There are 4 nested groupings, the coarsest first. Each group lies inside one group of the grouping before and may be the whole of it. The rows also spread widely along 16 directions, which tell nothing about the answers.
Known rows, each followed by its group in each grouping:
[-13  -5 -12  12  -1  -1 -30 -18 -17   0  12  -7   3 -10  21   7 -21  30
   3  -8 -27 -13 -27  22 -24] : j_207 riso j_111 Vukeb
[-15  19  20  32  -4 -13   1  14  -5   5  19  20 -24 -14 -10  -1   3   3
 -18 -18  -8 -10  23 -17   2] : j_250 zilo j_985 Seza
[-32  20  32  15 -13   2   5  -3 -16 -18   3 -22 -25  -3  16  10  28 -17
   2 -37 -16 -17  14  -1 -18] : j_207 sadar j_113 dutaf
[ -8 -11   0  -3 -17  11  -7 -25  -1  14   7  13   6 -10   9   7 -17  21
  16   1 -12  -8  18  19   1] : j_250 zilo j_416 pap
[ 27   9 -14 -12  20 -50  -2  12  -3   8  -3  -8   4  22  -4   2   1  12
  -7   4   9  15 -11  -9  -8] : j_207 riso j_954 Saniz
[ 19   1 -10   5  22   2 -14 -10  -4  -8  11  -7  10  -2 -18   3  15  -1
 -13  36 -12   0 -23 -18  -2] : j_250 vami j_333 tisi
[ 11  17 -11  -5 -20 -20  12 -26  -7  21   5   2  28   2  -1 -12   7  -8
   9  10  -4 -13  21  -3 -18] : j_250 vomog j_877 Sovop
[ -2   9  23  10  13  13   1 -10 -16 -20   3  -4 -22  -5  -2  32 -17  -5
  13  17  -1 -12   9 -24  40] : j_805 Loga j_971 Tasi
[  1 -17   8  13 -10 -16  -1  12  -5   4  11  14 -18 -17 -18  17   1  10
 -23  19 -10  17 -11 -19   6] : j_207 sadar j_113 vuk
[ -5  18   2   5  10 -18  -3  -4  -5   2   3   1   2  -9  -5  19  16 -15
  -8  -4  -1  -5 -12 -14   1] : j_250 vomog j_604 rog
[ 19 -18   4  11   7  22 -18  -6  -3  -3  14  18  -2 -25  -9  16   2  17
 -13  11 -12   3 -27  -4  -5] : j_207 Dufe j_960 Lov
[ -2 -17   1  13   6  -9  11   7   0  11 -30  14   2 -16 -17 -14  15 -33
 -29  15  15   1   2  18   2] : j_805 Soler j_660 sitif
[ 34   6   7   0  27 -18 -22   5 -12  20  -5   1 -18 -41  24 -10 -18  -6
  15   2  -8  -4 -17  11   2] : j_805 Loga j_281 Tunu
[  2  -7   0  21  49  -7  -2  -1 -16 -29 -24 -36 -45  17   2  30 -23  18
  -3 -27  25   3 -11  22  -8] : j_805 Soler j_660 lovog
[ 32  -9  -7  16  37  -2   9 -15  12 -12 -34  15  24  -7 -21   2  10 -46
 -24   5  25 -11 -12 -28  22] : j_805 Loga j_983 tofun
[ -8 -21  31  -8 -11  32  -4 -11 -11  -6  -9   7   1   1   3   2  -2 -17
   0 -29 -33 -27  29  18   2] : j_805 Loga j_983 Zeval
[ -8 -19  -1   2   5 -13  -6 -20  -1  -8  -2 -30 -17 -15  26  16 -40 -33
  20  -5 -13   7   5   0  11] : j_250 zilo j_416 vedo
[  8 -17   6  30   2  -6   8 -15 -14 -14 -10 -12 -20 -10   0  22 -23 -10
  -2  -4  -3   4   1 -15   3] : j_207 riso j_111 difep
[ 24  18   9  13 -16  -7  33 -42 -40 -20  -7 -48  -6   7  -4  20  10 -27
  26  15  -2  -3  19 -25 -19] : j_250 vomog j_877 Fim
[  8  22  12   7  38  -6  25   5  29  24   7 -18 -54 -17  -6  15  22 -11
  -2  -6  22  10  22  -4 -16] : j_805 kobag j_375 fikop
[-42  26   8  25   8 -28  21  -7  -9   7 -15 -21 -27   1   4   8   5 -22
   1  -1  -6 -21  30 -11   6] : j_805 kobag j_806 Duzar
[ 14  30   7  21   9  18  -3 -18  -4 -24  23 -36 -15 -12  31 -41 -18 -26
  26  14  13 -10  22   4 -16] : j_805 Pil j_51 boni
[-10   8 -14  -4   3 -29  -6  -4   3   8 -22   3  34  11   1 -33  35  -2
 -15   4   5  -7  -7   3 -14] : j_805 kobag j_348 sagep
[ -4 -13   4 -21 -20  -2  15 -16  26  -4  -5  -5  28  11   2  -3  13 -48
   2 -12  15  14  29 -11   7] : j_250 vomog j_463 mogis
[-10  -2  -7  10 -13 -32  13   9 -24   2 -21  -9  -1   4   1 -14 -23 -28
  -9  23  13   0  10  19   9] : j_207 riso j_668 zifez
[ 22  -2  34  28  18  -4  31 -10 -13   7 -22 -10 -40   5 -27   6  26 -17
  -8  -9 -31 -19  46 -27  -8] : j_805 Loga j_971 Pateb
[  3  14  20   0  24  17  -6   1  -5 -10 -16  12  -5  -5  -6   5  30  -1
   2   3  11 -11   5   7  22] : j_250 zilo j_416 pap
[ 39  10   4 -18  -7  26  11 -23 -11  -9  15   8  19   9 -10  26  -2  -1
   1  -7   9 -20  15  -2 -11] : j_805 kobag j_348 sagep
[ -4  -4  -1   4  22 -10   5   4 -15 -20 -34 -10  -3  13 -10  15   5  -7
 -21 -10  27  -4 -11  17   4] : j_805 kobag j_348 sagep
[  6   3   3  18   6 -33   5   7  -3  -6  -9 -10  -6   3 -13 -13  18   4
 -21   2  23  22 -11 -15 -13] : j_805 Loga j_971 Pateb
[ -2 -15  18 -13  17  10 -12 -16 -24 -34 -22 -33 -13  27  14  27 -12  10
  25 -20 -17 -11   5  -1  16] : j_805 kobag j_375 fikop
[ 15   2  -7   7  -7 -14   7 -29 -19   2 -10 -18   9   7   8  -5  -2   8
   8 -14  -4 -11   7   4 -33] : j_805 kobag j_806 Duzar
[ 23  34  10  -5  19  -2   6 -11   9   4   6 -18  -6 -14   9 -10  34 -25
  13   4  19   2   3 -10 -16] : j_805 Loga j_281 Tunu
[  2  -2  -2 -16   5 -17  -7 -24  -9   6   4 -37  -7  10  12   9  13  20
  23  16 -34   5  -2 -11 -17] : j_805 kobag j_806 Duzar
[ 21  17  -9 -26  28 -24  -8  10  11  14   2 -14   3  30   3 -28  35  17
   1   9  -3   1   6  12 -23] : j_207 sadar j_113 vuk
[  4  -8   7 -19 -42  -6  10   8 -13 -13  -2   4  27 -14  -9   0  10 -34
 -15  34  42  33 -14  -1  16] : j_805 kobag j_806 Duzar
[-29  25  -7  18  28  -3   5 -11  46  14  12  -4  -9  -1  -1 -15  29  -5
  -2   8  16  -2  22 -13   1] : j_250 vami j_333 tisi
[ 17 -12  19   0 -13  13 -11  -5 -21   1  -2   7  -4 -25   8   2   7  10
   1 -19  -5   0 -10  24 -21] : j_805 Soler j_660 sitif
[ -8  30   4   9   8 -15 -22   4 -22 -18  16 -21 -11 -14  25   8  -6  -3
   7   4   3  -1 -30   1  -2] : j_207 riso j_111 Vukeb
[ 21  19   9   8  20  -4 -10  -1  18   4  31 -13 -30 -21  25  -1 -14   0
  19  -5   6  12   5 -11  -5] : j_207 riso j_111 Vukeb
[-18   3  12  -5  51  21 -19   3  55 -17  27 -39 -49   6  35   4   4   6
  21 -34  12  24   6   4  -2] : j_207 riso j_668 zifez
[  1   5  -2  -8  -4 -28   7  11 -12   7   4  -8  -2  13 -12  13  -2 -13
 -29 -13   4  -1  -3  16 -24] : j_805 Loga j_971 Pateb
[-10  -9  10   5  -3 -29 -16   8 -24 -22 -12 -27 -10  -2  19 -24 -18 -12
  15  37  -3  20  -3 -11  29] : j_805 Soler j_660 lovog
[ 35  -3   3  -8  32 -12  17  -9 -28 -23 -32 -35 -22  24   1  42 -17 -13
  12  -8  17  -9   2   9   9] : j_207 sadar j_113 vuk
[-17  11  -6   3  -9   5   5 -29 -10   6  16 -19   0   5  16  10 -16 -18
  12   5 -36 -30  22  10 -18] : j_207 riso j_954 Saniz

New rows. What belongs after each?
[ 33  11   4 -10  13 -13   7 -21 -10  -8  -7 -17   6  16  -1  11  28  -2
  16  14 -11  -9   2 -30   0] : j_207 sadar j_113 vuk
[-21   8  -5   9   9 -29  18  -7   6   5 -28   2   3   6   4   4 -14 -48
  -5 -22  17 -20  31   5  18] : j_250 zilo j_416 vedo
[-28  -8   6  13  19 -38 -27  16  -4   0  -3 -17 -30  -3  21 -13 -15  11
  -1  -8 -24   7  -5  -1   3] : j_805 Soler j_660 lovog
[-30 -20   3   7 -10   8 -22 -11   3  -8  10  16   2 -20   2  34 -15  24
   0   1   4  16 -25  -5  25] : j_250 vomog j_604 rog
[ 14 -24  -1  -5   8   6  -3   3  19  -9   1  17  15  -3 -21  -5   4 -33
 -24  18   7  15   4 -14  20] : j_250 zilo j_416 vedo
[  3   8   8  15  11 -21  -3   4  -2  24  -1   0 -30 -46   5   8   8   2
  -1  -1   7  13 -14  10  -8] : j_250 vomog j_877 Sovop
[ -2 -19  -6  10   6   6   4 -22  31  13  15   4  -2   6  -2   4 -21  -7
  -5 -27 -15 -12  36  -6  -9] : j_250 vami j_333 tisi
[ 11  -2  -8 -10  28   2   9  -5  -1 -17 -11 -22  -5  18 -16  18   6 -21
 -10  11  22   7   0  14   0] : j_250 zilo j_416 vedo
[ -7  14  -3  14  13 -12   3  -5  24   3   3 -22 -17 -16  11 -24  23   6
  -1   7  41  29  -9  11 -27] : j_805 Pil j_51 boni
[  6  -3  -5  -5  43  -2 -16  12  23   6  -8   6 -11 -12  -6  -3  12  13
  -4  19  28  21 -17  13  22] : j_250 vomog j_877 Sovop
[  7   1  -5  13  22 -20  22 -13 -32 -14 -15 -51 -33   5  -6  30 -22 -46
  -8  15 -16 -15   6   0 -11] : j_805 kobag j_348 sagep
[ 17  14 -10  -1  11 -44  14 -11  -5  19 -11 -21 -16  -1  12  24  -5  13
  16   1  20  13  -4   2 -10] : j_207 riso j_111 difep
[ 38 -10   1  -5  -3  -4  -6  -3 -22 -16 -11  -4  22  18 -17 -11  18  16
 -12   0  15  10 -12   8 -19] : j_250 vami j_333 tisi
[  2  24  -6  19  49  -7 -10 -13  10  15  -1  -5 -33 -24  13  16  -4  35
  19  12  12  -7 -11  -5  11] : j_805 kobag j_806 Duzar
[  7  26  15  22  41   0   1   5 -15 -13 -10  -1 -23  11  -3  13   0 -13
  -5 -18 -10 -38  14  -9  12] : j_207 riso j_668 zifez
[ 14 -28   2   2   0 -19   0 -31   3 -17 -28 -19  24  11  14 -10  -7 -29
  10 -26  -7   1   7 -27   2] : j_805 Loga j_983 tofun
[  7  -4  -1 -10  12  -6  -9   0   0   2  14 -12 -16 -17   4  26  -9   0
  -6   4  -3   9 -19   3  -5] : j_805 kobag j_348 sagep
[ 25 -25  14   9 -11   6  -7  -1 -29 -29 -15  -9   4 -26  -5  15  -1 -25
 -14   1  20  21 -36   6   3] : j_250 vami j_333 tisi
[-10 -11 -12  14   6 -12  -1 -30  -1   1 -23  -4  25  17  -7 -24  23 -13
  -6   6 -33 -22  16 -10 -11] : j_250 zilo j_416 pap
[ -8  18  16  26 -26 -42  18   1 -19  -2  -2  -4   2   3 -14 -14  31 -15
 -20  -9 -10  -2  18 -46 -18] : j_805 kobag j_806 Duzar
[  2  12  11  10  19   2  25 -10  17  -6  -9  -2 -18   5   1  38  -1 -27
  -1 -40  28 -11  27  -8   8] : j_207 riso j_111 difep
[ 24   7   4   6  34   4 -28  -1   0 -23  18   1   2  16 -13  -1  11  33
  -1  14 -14  -2 -10 -38  15] : j_250 vami j_333 tisi
[ -9   9  -1  11  -4 -14   7 -27 -12   7 -19  -8   9 -31  16  18   1 -47
   0 -18   4 -18 -16   4 -12] : j_805 Loga j_281 Tunu
[  1 -18  -3   4   2 -15  -2  13  -9 -19  -6 -17   1   5  -1 -23 -22 -43
 -17  20   9  12   5   6   7] : j_805 Soler j_660 sitif
[ 11 -24  11  19   4  -3 -10  -2  12  17  -1  39 -10 -30   3  12 -33   7
   3   2 -12  -1  11 -20  39] : j_207 riso j_111 Vukeb
[ 26   2   6  21  12 -33  -8   5 -24  -6 -21   0  -1  -6   1 -23  -9  -4
   0  -6   2  -1   1 -12   7] : j_250 vomog j_877 Sovop
[ 35 -21  11  16  18  -7  -5  -9  15  15  -8  22 -11 -25  -4  -8  -2   5
   5  -1 -10   8  14 -25  16] : j_250 zilo j_416 pap
[ 10  11  -6  26   2  13  16 -37   2  15  -2   5  -2 -19  -5   7   2  13
  13  16  18 -13  15   2  -5] : j_250 vami j_333 tisi
[  5  17  -2  10  -6  -5  -3 -16 -21 -26   1  -9  16  12  10  -3  -7   7
  14  18  16  -3  -8 -16  10] : j_207 riso j_668 zifez
[ 10  -7   6 -28  10  -3  -6  -7   8 -21 -10 -14  23  38  14   3   8 -28
   7 -33  -5  -9  11  -7   7] : j_207 riso j_668 zifez
[ 17   5   3   5  15   2  -8 -15   9   4  -2  10  11  -6   2  -8  10   0
   0   0   2 -10  -1 -10   1] : j_805 Loga j_971 Pateb
[ -5  -2 -11  -7   8 -14  18 -13 -28  -8 -24 -26   6  33 -24  25   0 -21
  -9  29  -3 -16  11  12   6] : j_250 vami j_333 tisi
[-37 -13   6  25  22   3   6 -38   4 -20 -14 -53 -36   0  29  19 -27 -32
  28 -10 -26 -13  25 -17  13] : j_805 kobag j_806 Duzar
[ 13   2   4 -25  18 -16 -21   2  18  -3  20 -21   2   5  24  -8  -9 -23
   9 -21 -18   4   2 -11  -5] : j_805 Loga j_983 tofun
[ 17  -4   1   2  12 -18  -1  -3   4   7  17 -17 -18   1   0  11   1   2
  -1  -1 -24   8   2 -17 -20] : j_207 Dufe j_960 Lov
[ -3   0  18   3   0   7  -2  -7 -26 -13 -15 -16 -12 -15  15   6   0 -17
  22  32  -6  -4   0   5  25] : j_207 Dufe j_960 Lov
[ 14   2   5  21   1 -11   5   3 -17  11   4 -14 -27 -27  -1   1   3 -14
 -17   2  -7   5 -10  19 -36] : j_207 riso j_111 Vukeb
[ 12  -1  -1  -4 -53 -18  10 -26 -23  16   7  -6  21 -24  21 -19 -25 -27
  17  20  -7  -2  15   9 -18] : j_805 Pil j_51 boni
[  7  18  -8 -35 -10 -16  -1   2   8  27   8   3  20  -8  17 -23   0 -11
  17  39  20   7  14  18  13] : j_805 kobag j_806 Duzar
[  5   7 -17  -1  29   2 -14 -27  -4 -14  -9 -22   5  17  13  21   8  45
  17  -3  15   2 -32  12 -14] : j_207 riso j_954 Saniz
[-19  -2  -4   2  11 -21  13  -7  13  17  -5 -18 -29  -6   5  15 -13   0
   9  13  10  12  14   1   8] : j_805 kobag j_375 fikop
[ 20  18  20  17   6   6  -4   5  -2  -8  45   0 -37 -22  -8  26 -10  18
  -1 -12   4  13   3 -25  -7] : j_250 vomog j_877 Sovop
[ 24   3  -9   4  40  -9   2   6  15   5  -8 -15  -8   5 -12 -19  20 -19
 -17  10  16   6   1  11 -14] : j_250 vami j_333 tisi
[-24  27   2  21  -3 -11 -10  -6  -3 -12  11  11  15  -2   5  -8  -5 -17
  -6 -16   1 -24  10 -18  11] : j_250 vomog j_877 Sovop
[-37  19   4   8  -5 -15  -9 -19  11  10  38 -23 -25 -17  19  28  -1   6
  13 -25 -26   0   2 -15 -20] : j_250 vomog j_877 Sovop
[-32  21  -3  16  27 -42   6   9   3  12 -15 -21 -17   4   1 -21  10 -25
 -10  16  -5 -10  11  -4   2] : j_805 Loga j_983 Zeval
[ 16 -25  29  18 -21  -5  -7  11   6   1   3  24  -3 -22  -5 -35   0  -6
 -13  -3  -6  19  17 -24  10] : j_805 Loga j_971 Pateb
[ -1   1  20 -18  21 -11  -3  -1   4  -2 -17 -11 -12  15   3  17  16   4
  13  -1  -2   3  10 -10  27] : j_805 Loga j_971 Pateb
[  2  -8  29   0  -3  10  11  -7 -15 -32   5 -35 -27  11  -1  17  -3 -27
  11   9 -15   7  28 -29  17] : j_805 kobag j_806 Duzar
[  7  14   0  13  14 -28   1   8 -18  -3  -6 -13 -16  -1   3  -1 -18  -6
 -10 -18  18  -1  -3  10 -15] : j_805 Loga j_281 Tunu
[-14  -3   6 -13   1 -17 -15   3 -19 -13  -8  -9   9  12   8  11  -2 -18
  -3  -6 -19 -12  -6   0  10] : j_805 Soler j_660 sitif
[ -7 -33 -18   0 -27 -36   4 -14 -14  11 -20 -24  -1 -10  16 -10 -31  17
  13  25  26  39 -11  32 -12] : j_805 Soler j_660 sitif
[ 23   8  -6 -11  14 -28   3 -11  28  24  10   2  10   0  -1 -16   9  -4
  10  24  -5   9  17 -35   7] : j_805 Loga j_983 tofun
[ 35  -3   7  -1  17  -3  19 -30  -5 -10 -19 -16  -8  -8   2  34 -19 -12
  30  22  26   9   5 -29  36] : j_805 Loga j_983 tofun
[ 17 -19  26   7   5 -38  -9  36 -23  -9 -39  17 -16 -13  -4   1  12   6
 -17 -12  20  21 -21  -3  27] : j_207 sadar j_113 vuk
[  2  11  -9   3  16 -21 -17  17   4 -24  11  -6  10  -3   0   3  13  -6
 -21  11  36  26 -47 -13   0] : j_207 Dufe j_960 Lov
[  3  -6  -7   4  16 -11   8 -23  22   1  -2 -17   3  19  -5   2   8  -7
   4  -3  -3   0  21 -20  -3] : j_250 vami j_333 tisi
[ 21  -2   7  11   5 -31   5   3 -27  16 -40  13  -2 -25  -6  -4  15  -7
  -5   8  10   0  -7  12   6] : j_250 zilo j_416 pap
[ 17  -7  -9  21  15 -10 -10 -16  -6 -11  13 -24 -14  -6   7  -8 -33  14
   5  15  -2  12  -9 -12 -10] : j_805 Loga j_983 tofun
[  4  -2   9  13  11 -24 -19   1  -6  13   0  -8 -19 -31  27 -19 -10 -11
  10  -6 -24  -3  -4   1  -7] : j_805 Soler j_660 sitif
[ -6 -20  32   0 -10  14  -8  -8  -1  -3 -16  12  -7 -14  14  -7  -5  -3
  24 -15 -10  -2  32   0  36] : j_250 vomog j_877 Sovop
[  0  -3  -3  -2   2  -8   3 -12  26   8   2  -5   5  -6  14 -12   6 -19
  10  12   9  15  10 -10   7] : j_207 riso j_954 Saniz
[-26 -23   2  12  -1 -19   0  10   8 -17 -22 -21  -5  30  -3 -49  12   0
 -12   1  14  26  28  14  -4] : j_250 zilo j_416 pap
[  1   4   4   4  12 -16   7 -12  -7   0 -21 -28  -9  11  -4 -17  33   2
   9  15  -1   9  11   1 -10] : j_250 vomog j_877 Sovop
[  7 -30  27  22   3 -23 -10  17 -12  -3 -14  -5 -43 -27   5  -7 -11   9
  -1 -10  -8  31   3  -3   9] : j_250 zilo j_416 pap
[-21   7  13  12   3  -1  -2  -4   2   8  21 -13 -45 -33  10  31 -10  11
   8  -5  -1  14  -2  10  -6] : j_250 zilo j_416 vedo
[ 14   2  13  26   2  11   2 -18 -29 -30 -24 -18  -2  -2  11  -9  10   2
  12  -4  17  -4  -5   5 -10] : j_207 Dufe j_960 Lov
[-12  -5   9  -1  16  -2 -14 -19 -10  -9 -26 -20  -2   0  27   4   2  -6
  17 -30 -17 -19   0  10   1] : j_805 kobag j_806 Duzar
[  0  -4  18  15   9   6   6 -10   2  18 -13  13 -21 -45  -1  19  10  -9
  -2   7   4   0  -6   1  10] : j_805 Loga j_983 tofun
[  8  13 -27   9  33 -26   6 -29 -14 -10 -11 -44  -8  31  -1  15  -5  17
   8   4   7  -4  -6   6 -28] : j_250 zilo j_416 pap
[ -4  30   8  14  10 -25  17   9  10  15 -17  13  -1 -13  -6 -16  25 -24
  -4  17  41  -1  20  -9  25] : j_250 vami j_333 tisi
[ -4  -3  35  14  -8  -2  21  -7 -22 -26 -15 -46 -35 -12  13   5   6 -61
   9 -10  -6   5  25 -14   1] : j_805 kobag j_806 Duzar
[ 12   7   8  10  -4   5  -1 -26   1  -4   1  12  13  -6   4   8   2  10
  13 -29   9 -11  11 -14   1] : j_250 vomog j_877 Sovop
[ -2  11  17  -2  22 -22  -1  -7 -14 -13 -33 -24  -6  30   8 -23  38   6
  29  34 -22 -11  23 -30  31] : j_207 sadar j_113 vuk
[ -8  -4  12  17  27  -6   8 -12  14  -7 -23  -9 -22   1   5  11   6 -14
   5 -31  10  -3  21  -6  11] : j_250 zilo j_416 pap
[ -9 -14  13   0  -2   0  -4   6 -12 -22 -11 -24 -12   5  -3   0  15  -4
  -8  -3  15  27 -10  17  -8] : j_250 vomog j_604 rog
[ 39   6   6  10  10 -11  18 -20 -24 -22 -19 -35  -8  16   1  -3   0 -11
  23  31  14   9  13 -20   7] : j_207 riso j_111 Vukeb
[-21 -35  21  15  19   8  -6  16  21 -11  -8  -9 -32  -4 -15 -13  12  -4
 -24   4  -6  26   6  -5   9] : j_805 Loga j_983 Zeval
[ -9  -5  13  20  -8  10   5 -20   6   2   2  10 -10 -24   6  21 -16  -7
  -1 -24  10  -7   7  -3   3] : j_805 Loga j_971 Pateb
[-23   6   5   0 -18 -13  -3   7  -9  25   7   2 -15 -15  10  -4  13  15
  -8  -5 -11  -5   1  37 -28] : j_207 sadar j_113 vuk
[-13  -8   6  18   6  -2 -13   8  -8 -24 -13   8   6  17  -4 -20   8   6
 -19  -7  -2 -12   1  -2   6] : j_207 sadar j_113 vuk
[ 13 -21  23  23   1  -3   3   2 -22  -5 -35   7 -17 -24  -7   5   2  -5
  -6  -8  14   5  -1   8  17] : j_250 vami j_333 tisi
[  3  20  -8 -17  18 -23   8   0 -13  18  -8 -19 -13  16  -6   9  19  30
   6  27  11   4   2  20 -11] : j_805 kobag j_806 Duzar
[-14   4  15   4  12 -12  25 -31   3  -5 -29 -37 -13  18   8   9  18 -30
  22  -8 -13 -12  37 -22   7] : j_805 Loga j_983 tofun
[  0   8 -27  -3   9 -28  10   4   9  -4  25 -16   2  20 -22  18 -10 -12
 -22  48  15  21 -13 -22   2] : j_207 riso j_668 zifez
[ 10   7  21   4  10 -25   5  14  -3  19 -32  25   0 -14  -7 -15  48 -22
 -14  -2  -8 -15   9 -11  13] : j_207 sadar j_113 vuk
[ 30   6 -16  -2  20 -14  -1 -37 -24 -26 -20 -29  21   7  13  18 -19 -19
  28  29  13  -9 -19 -22  18] : j_805 Soler j_660 sitif
[ -4   5  -6   4  26 -35  -6   3 -14 -17 -27 -18  -4  35  11  -3 -15  15
  11  -3  13  -2   1  -2  21] : j_207 riso j_668 zifez
[  6  34 -21 -14  -1 -17   4 -21   7  36  27  -4  10 -16   6  16   6   7
  12  24  11  -5  -6  11 -20] : j_250 vami j_333 tisi
[-20   6  11  28  -7 -11   0 -22 -42 -23 -19 -29  -8  15   2 -11   6   5
  13  15 -28 -17  17  -9  -3] : j_250 zilo j_416 pap
[-26  24   2   4 -16 -27   9 -17 -17  16  -1 -25 -11 -14  22  19   6 -10
  16   5  -6  -5  -1  12 -15] : j_207 riso j_111 Vukeb
[ 11 -15 -14  21  30 -24   5 -10  15  -4  -2 -21 -20   9 -13   0  -7   2
 -10   7   5  20   5 -19  -9] : j_250 zilo j_416 pap
[ -8   6  23  15 -26   4  -1 -13 -53 -34  -9 -33  -2   5  13 -16 -13 -24
  13   2 -17 -16  14   5  -8] : j_805 Loga j_281 Tunu
[-12 -20 -12   5 -10 -10 -13 -25  -2   0  -9  -3  20 -13  11  12 -12  -5
   1  -5   0   0 -21   8   1] : j_250 vami j_333 tisi
[ 17  -1  19  13  39 -12  -1  -5  -2   1 -11 -23 -46  -1   7   9   2   7
  17 -18 -20  -2  22  -9   1] : j_250 zilo j_416 pap
[  7 -11  24 -16 -10  -3  -8 -11 -21 -23 -19 -20   5   8  25  11   7 -12
  27 -15 -11   3  -2  -7  16] : j_207 riso j_668 zifez
[ -7 -23  -1  12  -7 -11  -3  -5  29  -6  -1   0  15  -6   3 -30  11 -27
 -18 -12   6  19   7 -25  -6] : j_805 kobag j_806 Duzar
[ 19   1  -1  -7 -13 -38   6  18 -28   4 -17  11  19  14 -22 -18   9  -1
 -21  27  10   6   3  -6   5] : j_805 kobag j_806 Duzar
